All groups share one centre, and each spreads out both ways along 11 directions, with some noise.
Some rows, each with its group after it:
[  8  13  10  12  -5   4   2 -21   5  12 -18  -1  28  11  -2  -4  -4  -7
 -16 -14  -6  17 -11 -17   2]
k_372
[ 10  -2   0   4  21   4  16   5   8  -5 -15  -3 -13  21 -10   0 -11   6
 -25   0   3   9  -7  -1  26]
k_724
[-22   2   3   0  -3  15  -1  -2  -7   7  -6  22  -8  -6  19  18  -8  18
   3  -5 -20   3   9 -16   5]
k_539
[-15  13  -2  -8  14   8   0  -9   3   2   8  21 -17  -2   0   3   0  16
   6  11 -19   1  13  -3  -5]
k_372
[ -8   2   0  -9 -13   3   4  -7  26 -10  -4  11   8   2   7 -10  26   5
  25   5 -29 -15  22 -23  15]
k_643
[  9  11   0   4  -3   8   5  -7  13 -18  -6  -3  -5  13 -11  -8  -6   5
 -12  -4 -14   1   1   6   3]
k_724
[  9   3 -11 -15  11 -11  -1 -17  -8  27  21  19  -5   2   1   2   7 -24
 -12   4   9  -7 -23  11  -8]
k_724
[  8   2  -1  14   4 -16  -7 -14   5  -4  14  -5  -3   9   8  -2 -14  -8
 -25  -2 -13  -5  -2  -2  -5]
k_262
[ -1 -11 -13 -16   3   3   9  22   1   1 -10  -5  -2 -13  -7   9  13   6
  21  -2  27  -9   7   7  14]
k_262
[-21   9   4   5 -10 -12  18  -5  11  14 -19  22  -1  -5   9  -1   8  -7
   2   4 -25   2   8 -30   9]
k_262
[ -8  27  10   5   4   2  12  -8  20   2   3  10 -11  -2  -3 -14   1 -15
 -19   8 -17  14 -15   0 -10]
k_643
[  9 -14 -12 -18  12  13   1  -4   1  -5   9   5   4   1  13  30   6   9
   7 -13  11 -14  16  -7  11]
k_643
[ -6  23   3  19 -15  -4  -2 -13  30 -10   9  -1   2  -1  10 -18  -4 -14
 -13   1 -24  -4  -5  -6 -13]
k_372
[ -6  -7  10  -9  12   9  16   5  -5   3  12  18 -14  -3  20  25   8  -5
  -6   1   2  14   2 -17   4]
k_539
[-11  14  -1   0   9  15  22  -1  17   3 -23   2   5   3  -3 -16  -4 -13
   8  16  14   5 -16   2 -17]
k_372
[-12  17   1  -8  -2  36   8  12   6  -3 -12  28 -13 -15  -1   4  -3   1
 -19  24   6  -6 -18   2   7]
k_539
[ -9  17 -18 -10  -8 -12  -1   1  -2  29   8  28 -10 -20 -12   6  14   1
   0  -4   5   2  -9   6  10]
k_262
[-21  -2 -19   0   1 -14   9  18  18  18  -9   7 -16  -7   5  -6   5   7
  16  -3   5 -10  -4  -3  28]
k_643
[ -2 -12   6   8  14   5   6   1  -2   8  -5   5   5  13  17  10  -8  -2
 -11   5   8   5  -9 -21  12]
k_262
[-10  10 -11   3 -16  18 -12   0 -11  -2   2  26  -4  -8   3  17  -8  23
  -3   6  -6  -7   7  -4   3]
k_539
[ -3   4   1   5   3 -13   6 -17   5  -6   1   0  11   7  -2  -3   3   1
  14   8 -13   2  26 -18 -18]
k_539
[-22  -2  10   9  -6 -12  -3  21   6   3 -16 -14  -5 -23   3 -10  -4   1
   4   1  -9  -2   6  -1   8]
k_724
[ -1   7  -4   7  11 -12   6  10  13  -3  11 -16   0  -6  -9 -12   1  -8
   7  10  25  10  -3   8 -17]
k_539
[-10   7   0  -4  -7  14  -4  -3   5  -4   5  16  15 -13   9  11  11  10
  15  10   0  -1  19 -23  -7]
k_643
[ -6   5   5   3  -4   0   4  -1   1  10  -4  13  -5   5   1  -3   3   2
  -7  -1 -13  10  -8 -10  13]
k_262
[ -9   3   2  -6  10   5  11  13   9  -3 -26  -5  -7 -10 -13  -9  -4   3
  -1  13   1  -7   5   5   8]
k_372
[ 23   0   4 -16  12 -14  -3   4  13   2  35  -8  -3 -15  -6   7  29 -18
 -19 -10  15   6  -4   5  12]
k_643
[ -1  -7  20   7  -3  -2   7  14  -4  -4 -15 -10   1   4  -4  -8   4   2
   1  -3  -4  21  -3  -7  14]
k_372
[  7   7  -9   1 -16  15   7   8   7 -16   4  27   6   6  -9   0  15   4
  -3  32  15  -5   0 -15  12]
k_539
[  0   6  -1 -11 -19  -1  12   7  11  -9 -13   1   9 -16 -14  -8  25  -7
  22   2   0  -3  13  -1  -4]
k_262
[  9   6   5   1  -1   5   0  -2 -16   6   3   3 -10   3  -5   1 -10 -11
 -21  -6   7  14 -27  19  -9]
k_643
[  2   2  13   1  14 -13   6   3  10   5  11  -2 -14 -10   6   7   4 -13
 -28  -6  -7  11  -2  -8  10]
k_643
[ -5   3  -2  15  -8  10  11  12  17 -17 -12   0   0  20  -5 -14   1  17
  17   7   1  11   2 -11  13]
k_724
[  6   3   8 -21  14   5  -1 -14  20 -10  13   1  -2  -8   5   2  16  -8
  -7   3 -23 -17  17  -5   2]
k_724
[ -9   6 -10   0   5 -30   9  -2   8  20  -3  17 -14  -8  -2  -4   1 -13
 -20  10 -11 -14  -3  -6  15]
k_724
[ -7   3  -9   3  -3  -4  16  11  21  -2   9   5  -7  -9  12   1   8 -16
   5   3  16  -5  -6  -5  -4]
k_539
[  5   5  -7 -11   3 -19   9  -9  13   2 -11 -15   1  -3 -19 -11  11  -4
  12 -19 -11  -2  13  11   2]
k_262
[  9 -13  -2  -7  -7  13  -2  -5  -9 -10   0   4  10  11   6  13   7  12
  17  -5  -2  -5  13 -10   5]
k_539
[ -6   7   8   4   4  19  -9  -6   6  -2   5  -4  -9  12   7 -11 -12   9
   0 -10 -14  11 -17  11  -4]
k_724
[  5  -4  -9  18   1 -22  -2  -2  23  -5  19 -17   0  21   4 -20   3  -3
   8  -5  -1   0  -3  -2   6]
k_372
[-18   2  19  19 -13 -10  -6  16   3   0  -4  -7   3  -1   0 -21   7  11
  17   6 -14  22   4 -15   7]
k_724
[-16  17  13   6  -1  11   4   6  16  -3 -21   4  -5 -10  -3 -13  -5   3
 -12  10 -18   3  -3  -6   9]
k_372
[-12   2   0   9  -9 -16   5   4  12   5  -2   4   3  -7   6  -5  10  -2
   9   1  -7   2  10 -19   7]
k_262
[ 14 -12  10 -11 -13   2  -7  -5 -17   0  -8   4  -9  12  -3   1   2  -1
 -19 -16 -29  -7 -11   9  26]
k_643
[ -6   3 -17   1   3   9   7   0   7  -2  10   4   8  -3   9  11   1   3
  26   2  28  -1   7  -5 -21]
k_643
[-11  -4  -4  -8  22 -17  -8 -12  16  16  18   3 -16   1  14 -13   2 -11
  -4   8 -21 -23  -4   1   6]
k_724
[  0   7   0  17  -1 -13   2  -3  24   5 -20 -22  13  -2   2 -18 -13 -14
 -19  -8  -2 -10 -11  -3   9]
k_372
[  2 -19   8   6   9  14   5   8   0   6  -5 -11  16  10  23   5  -3 -13
   2   0  27   2 -21 -13   5]
k_262
[  8  21  -8   6 -15   5  -7  -9  11  -8   6   1   7   4 -17 -18   1   0
  -1   5   0   0 -10  14  -9]
k_539
[ 15  12   0 -12   0  18  -9  -6  -6   6  16   7  -5  13 -20  -8  11   8
   1 -14   3  23 -24  23   3]
k_262
[ -1  -8  19 -24   5  26  10  -3   3  -4 -24  -4 -13  -7  14   9  -2 -11
 -16 -23 -31 -14  -8  12  13]
k_539
[  7 -15  -2  -6   5 -14  18  10 -12   8 -15 -16   0  -1  -5   0  -1 -23
   4  -6  24   0 -13  16  -8]
k_372
[  1   9  -4   4 -14  11  -2  -7  12  -8  20  -1  13  -4  14  -5   6 -18
  15   2  14  -4 -10   4 -34]
k_262
[ 14 -12  -2  -2   7 -30  -4  -7 -15  17  16  -4  -6   1   1  12   1 -12
 -17 -18   0   3  -4   5   5]
k_724
[-11  12  -1   4   8   0  14   0   6  17   3  12 -19   3   5  -2  -8 -10
 -13  -4   1  16 -26   4  -1]
k_643
[ -9   9 -16  -8  -3  28  12   4  19   4 -18  15  13  -6   5   3   6   3
  15   7  21 -11  -7  -9   7]
k_372
[  5  18   0  -3 -14   3   9  -9  18   6  11  13 -12   2   2 -11  11 -23
 -17 -14 -16   3 -29  10   4]
k_539
[-13   9   2  13 -22 -16   1   7  -3   6  -4   1   5 -15  -2  -6   2  -5
  10  -1  -2   7   4  -4 -12]
k_724
[ -7  -6  11   4 -22  16  -1  28  10 -14  -6  -9  -2 -19  15   0   4  -5
  -1  -5   5  -5  -9   0  12]
k_372
[-14   3 -12  -7  14  14   1   7   5  24 -13  14  -6  -1   1   3  -3  11
   3   1  13  -4 -18   0  23]
k_372
[-24   5   1   5   1   8  18   2  16   3 -12  15   2   0  16   2   4   4
  21  10  -3   6   9 -28  -2]
k_262
[ 11  24 -11  -5  19  -3   4  -6  22  -2  23  -1  -7 -11 -15   1   4  -7
 -19   1  19   8  -3  12 -10]
k_643
[ 18   4 -11  -6  -5  13  -4 -12  -7  -8  21   1  16   7  -5   7   8  -3
  16  -3  24   4  -1   9 -26]
k_643
[-27   9   3   5  -9  35   2  20  18  -9 -21   5  -7 -12  13  -5  -9  17
  10   6  -3  -5  -7  -3   9]
k_539
[  4  15  -4  16 -20   0   1 -11  -4  -3   6   6   3  15  -6  -7  -6   3
   5 -10  -8  19  -9   4 -16]
k_724
[ -5 -11 -12   5 -14  -5   4  19   6  -3  -9 -12   1  10  -6 -21   7   5
  36   0  14  -6  -8  11   7]
k_643
[  9 -22   7 -18  13  -3  12  13  -6  -5 -16  -3  -8  -4  -2  10   9  -7
 -12   6   2 -13   9  -4  26]
k_539
[  0  -5   7  11  -5  16  -7  10   2 -13  23   1   3  15  13  -2   5   9
  14   5   9  16  -7  -9  -1]
k_262
[  1  -5  -2   1   2  -3   9  12   2   0   8  -2 -12  14  -4 -14   8  -5
  14   4   9  12 -16  10   2]
k_372
[ -7   2   6   7 -20 -16  -4   6   4  -8   0 -10   8 -17  -2  -9  10  -3
  15   0  -9   0  18  -5 -10]
k_724

New rows. What belongs after each?
[-17   5  14  -9  -9  24   1   3   5  -1 -17  15   5 -19  13   3   7  -1
   1  14 -16 -10   5 -17   4]
k_643
[  3   4   7 -17  -1  27   1 -13  -5   7   6  24   0   3  12  14  11  -2
  -5  -6 -11   2 -12  -6   6]
k_643
[  4 -21   1 -15  -7  19  -9  12  -2  -8  -4   1  10   1   6   9  20  16
  24  -4   3 -11  12 -11  25]
k_643
[ 14   1 -22   1   4  -4  -2  -5   8 -10  20  -6   7  14 -11   7   7  17
  21  -7  22   4  16   2  -4]
k_643
[-16  13   8  -7   7   8  -3 -15  16   3  11   3   3 -10  16 -10   4 -13
  12  12 -15  -6   2  -4 -27]
k_724
[ -1   2   3 -16   9  13  14   0  18   7   7  10 -10   2  11   0  17 -14
   1  -5  -1   1 -17  -1  11]
k_643
[-21  20  -3  -6  -5   4   0  17  29   5   2   6   7 -38  -3 -11  20  -6
  13  24  16  -8   3  -7  -3]
k_643
[ 20 -13 -10 -11  -5  12 -13   7 -13  -5   5  -4   5  11 -12   7   8  19
  11 -12  15  -4  -1  13  21]
k_643
[ 12   2   6   4 -16   0  -5   9   4 -13  22  -5 -12   7  -2 -15   9 -12
  -5  -4  -4   7 -21  18  -2]
k_372
[  1 -24  -1   0  -4   9   5   4 -18   2 -11   3  -6  24  13  10  -8  10
  13 -18  -4   1  -8   0  16]
k_643
[ -5   9  -7  -4  -6   6   3 -17   2   7  13  25   4   1  14  13   9  -1
   8  -4  -9   1   5 -15  -9]
k_643
[ -3  11   6   6   2  18  10 -19  -3  -2   7  16   1  18  12   9  -8   0
  -1  -2  -7  20  -6 -10 -22]
k_643
[ -2 -15  -4 -14  22  -1  -7  -1 -17   5  13   0 -11   1   5  20  -2  17
  12  -7   4   0  16   4   1]
k_372
[-13  17   3   5 -14  -8   0   4  21   5  10  13   3 -10  -3 -19  25  -1
  16  12  -8  10   1 -17   5]
k_643
[ -6   8  -1   8   1  -6   2   3   9  -6 -15  -1 -12   4 -12 -10  -8  15
 -12   0 -20   1   8  -1  20]
k_643
[  6   9   4  -4   9  13  -5  -1   0   2   9  10  -5   4  -8   7   4  13
 -16  -4   1  17  -6  -1  15]
k_643
[ -2  14  -9   7   1  -1  24  -5  28  -1 -18  -3  10  13  -9 -26   3 -16
  11  14  11   0 -12  -2  -9]
k_372
[  7   3  18  20   4 -16   6   5  -4  -6  14 -19  -2   2  -2  -4  -7 -15
 -16   0  10  31  -7   1 -21]
k_643
[ -6  -6   0  -1 -10  19  -7  19  -5  -2 -27   7   1   2 -11  -8   1  24
   5  12  -1  -9  -2  -4  36]
k_539
[  4 -12   1  -4 -12   2 -19  16 -14   9  14  -9   2   1  -5 -16  13   2
  21  -2  16   3 -22  21   7]
k_724
[-19   9  12   8 -21   5  -8   3  11  -6   1   6  -3  -7   8  -8  10  17
  15  -9 -34   9  12 -15  10]
k_724
[  0  -6 -13   3   6  13  -4   0  -6  -5   0   7   3  13   2  17  -5  33
  16  -8   8   5  16 -13  13]
k_643
[  2   6   3  -4 -25  -5  -2  -9 -17  15   1  16  -4  -3   0  -6   3 -21
 -11  -4 -14  -4 -24  13  -8]
k_643
[ -2  12  -4  26 -10 -13  13  -7   9 -13 -12  -3  -8  19  -4  -2 -19  11
 -11 -16 -21  14  10  -9   3]
k_724
[  2  -3   1   6 -17 -20  16   8   9  -8 -13 -10   4  -8  -1  -6   7 -18
   1  -2  -2  -6   7  -7  -2]
k_372
[ -8 -21   6  -3  -1  12   5  26 -11   4 -16  -8  -4  -7  12   4  -2  -3
  10  -2  19  -4 -15   6  12]
k_643
[  1   4  -2 -11 -14  11   1  11   2  -6  -3   3  -5 -14  -7  -4   9  -6
   4   2   3  -8  -8  15   1]
k_262
[ 18 -18 -11  -6  11 -22  14 -12  11  -7  12  -8 -13  25   8  10   6  -6
   0 -28 -16 -10  12  -2  16]
k_643
[  5  -5  -3   2  -3   3   3  -5   1  -8  32   1   0  19  11  -1  11  -6
  23  -4   9  14  -6   0 -20]
k_372
[ -1 -10  -7   0   9 -37   1  -7   5  10  11  -4  -8  -5  11   6   1 -12
  -6  -8 -12 -16  15  -7   4]
k_724
[  6   6  -8   5 -13   4   6 -15   7 -19  -9  -4   4  23 -10 -18  -5   2
  16   0 -16  -5   4   8 -14]
k_643
[  5  -7 -22   3   7 -21   2  -8   1   0  19   5  -2  -4  12  21  -7  -6
  -6   2  14 -20  17  -6 -11]
k_262
[ -9   3  -3 -14  21  18  12   5  17   3   1   5  -4 -21  16  21   1  -6
  -4   4  19  -9   2  -5  -4]
k_643
[ -2   0   1  -8  24   6  15 -15  -5   9 -28  -2  18   3  -5  12  -6   5
   9   1   8   5  18 -14 -11]
k_372
[-21 -14   8  -4  11  12  21  25  -6   4 -11   1 -11  -2  13   4   3   1
  31  10  21  16  -4  -5  -6]
k_372
[  7 -15  10   8   7  -8   9   8   6 -26 -18 -30  -5  11  -3  -6 -14   1
  -8  -4 -10  -4  14   3   6]
k_643
[-17 -16   7   1  15  -3   0  13  -9   2  14   3 -17   7  13   7   4  20
  25   1  -4  19  13 -12   8]
k_372
[ -6   3  -4  -4  -4 -15  -2  16  18   9  -8 -22   1 -14 -15 -22  13  -2
  18 -15   6   1  -4  16  11]
k_262
[  0  -5  12   9   9  -4  10   7  14 -13  -3  -4   0  19  -2  -6   9  13
   4   6 -10  18  15 -26  23]
k_724
[  6 -19  -8 -11  10   1  13   1  15 -14  -4 -13  -2   5  12  10   3  -4
  12 -10   3 -20  15  -3   6]
k_643
[-14  10   1   7 -18 -25   2  -8  11   6  10  15   5 -16  10  -1  16 -10
   6   5 -23  -4  20 -26  -7]
k_643
[-13  12 -11  10   1 -15   0 -13  -1  25   4  13  10  10  -5 -13   4   4
  25   6   3  16  -4 -11 -13]
k_539
[ -8  -1   5  -6  24  19  14   6   5   7   1   3 -10 -10  19  22 -10  -7
 -13  -3  19   8  -9  -3  -4]
k_643
[ -3 -19  -4   3   4  -3   5  19  -3  13   3  -6  -3  13  10   0   5   0
  21  -8  25  11 -19   0  15]
k_372
[ -7   1  -4   3 -23  -4  -6   3  -7   2 -13   9   2  -2  -6 -10   1   6
   9   3 -14 -11  -1   2   8]
k_643
[  1  11   3   4  10   8  17   0  31 -24 -14   2  -2  19 -13 -21   5   7
  -4  25 -13   0  11 -16  14]
k_724
[  2  16 -20  -1 -10  -1  -4  -6  17  20  -5  22   1   3  -9  -8   6   5
 -13  -5  -4 -13 -18  -1  33]
k_372
[ -8   2   8   4  -5 -18  -1  18   0  14  -9   8  -8  -8 -16 -19  13  -1
 -10  18  -6   6  -8  -6  29]
k_724
[ 17  23 -11  -7  19 -15  -2  -1  23   4  37  -3  -6 -16 -20   2  15  -7
 -22  -3  25  11  -2  12  -1]
k_643
[-11   4  -3  -8   7  11   8   7  10   5  -9   6  -3  -9   4  -5   1  -7
   3  14   9  -7  -9   2  -2]
k_724
[  1 -20  -7  -1  26  -5  11   8   7   9   2   0 -13  23  11   6  -1   5
  -2  -3  12   1  -7  -9  31]
k_724
[ -1   4   1  -6   8  -7  10  -2  14  -3   1  -6  -4 -21   8   6  -1 -24
 -16   3   4 -13   4   3 -14]
k_643
[ -5   1 -11  12  -6  -9   8   1  10 -14  -9 -19   4  -5   5  -4 -15  -6
  14  -6   7 -12  12   8 -24]
k_724
[  4 -10  -2  -2 -16   0  -5   8   9  -6  13   0  12  16  -4 -14  32  13
  38  -3   2   8   6 -11  20]
k_643
[  5   2   1   7 -24   9  -1   4  14 -16  22   8   4   6  10  -2  19   0
  13  -5  -3   5  -1 -11   2]
k_372
[ -4   4   0  -4  10  21   4 -16  -6   1   7  20   4   2  18  31  -6   9
  -4  -5  -1   5  10 -18 -10]
k_643
[  3  10   6  21 -14 -12 -13  -8  24 -14  15  -8   5   7   6 -14   1   4
 -11  -8 -29   1   9 -14   9]
k_372
[ -2  -8  -3  10  -4 -22  17  -3  -1   2   7  -7  -5   5  17   3  -6 -25
   6  -8   4   0  -4  -1 -24]
k_643
[-17   4   1   5 -25  13 -10  12 -23  19  -5  23   5  -9   3   0   1   7
  15   7  10  11 -20  -2   0]
k_643
[ -1 -20   1   4  12   5   5  16  10  -8   2 -10  -1  21   8  -4   8  14
  22   0  10   8   2 -12  22]
k_724
[ -5  13   9  14  -8 -19  16 -15   8   7 -17   0   9  -1   1  -9  -4 -22
 -11  -2 -17   9  -1 -14 -17]
k_372
[-19   3  29  -2  -7  16  14   7   7   9 -15  13 -13   2  16 -17   8 -18
  -9   5 -29  13 -28 -10  13]
k_643
[ -4  21 -14  10  14 -11  13 -10  26   0  23   5  -2   1   1   1   3  -2
   7   2  15  16   7 -10 -22]
k_643
[-17  20   4   5  -7 -14   7  -3  23   9  10  17  -3 -14   6 -10  17  -9
   0   9 -17   6   5 -21  -1]
k_643
[ -6  -7   7   6  10 -19   7  13 -12  25  -4   6  -7   0  -1   1   2  -3
 -12   3  10  20 -13 -11  19]
k_724
[  6 -11   1  -3   4  -3  14  -9  17 -10   9  -2  -1  23  13   0  15  -2
  17 -14 -16   2  11 -15   8]
k_643
[ -3  14   4   0   1  18  -1   8  -8   8  -8   7  -9 -10 -10  -2 -12  -1
 -20   5  12   9 -26  18  -2]
k_643
[ -6   4 -21   2 -18  -5   2  -4   7   8   8  17   2  -2  10   4   6  -3
  14  -5   4 -13  -4  -4  -2]
k_539
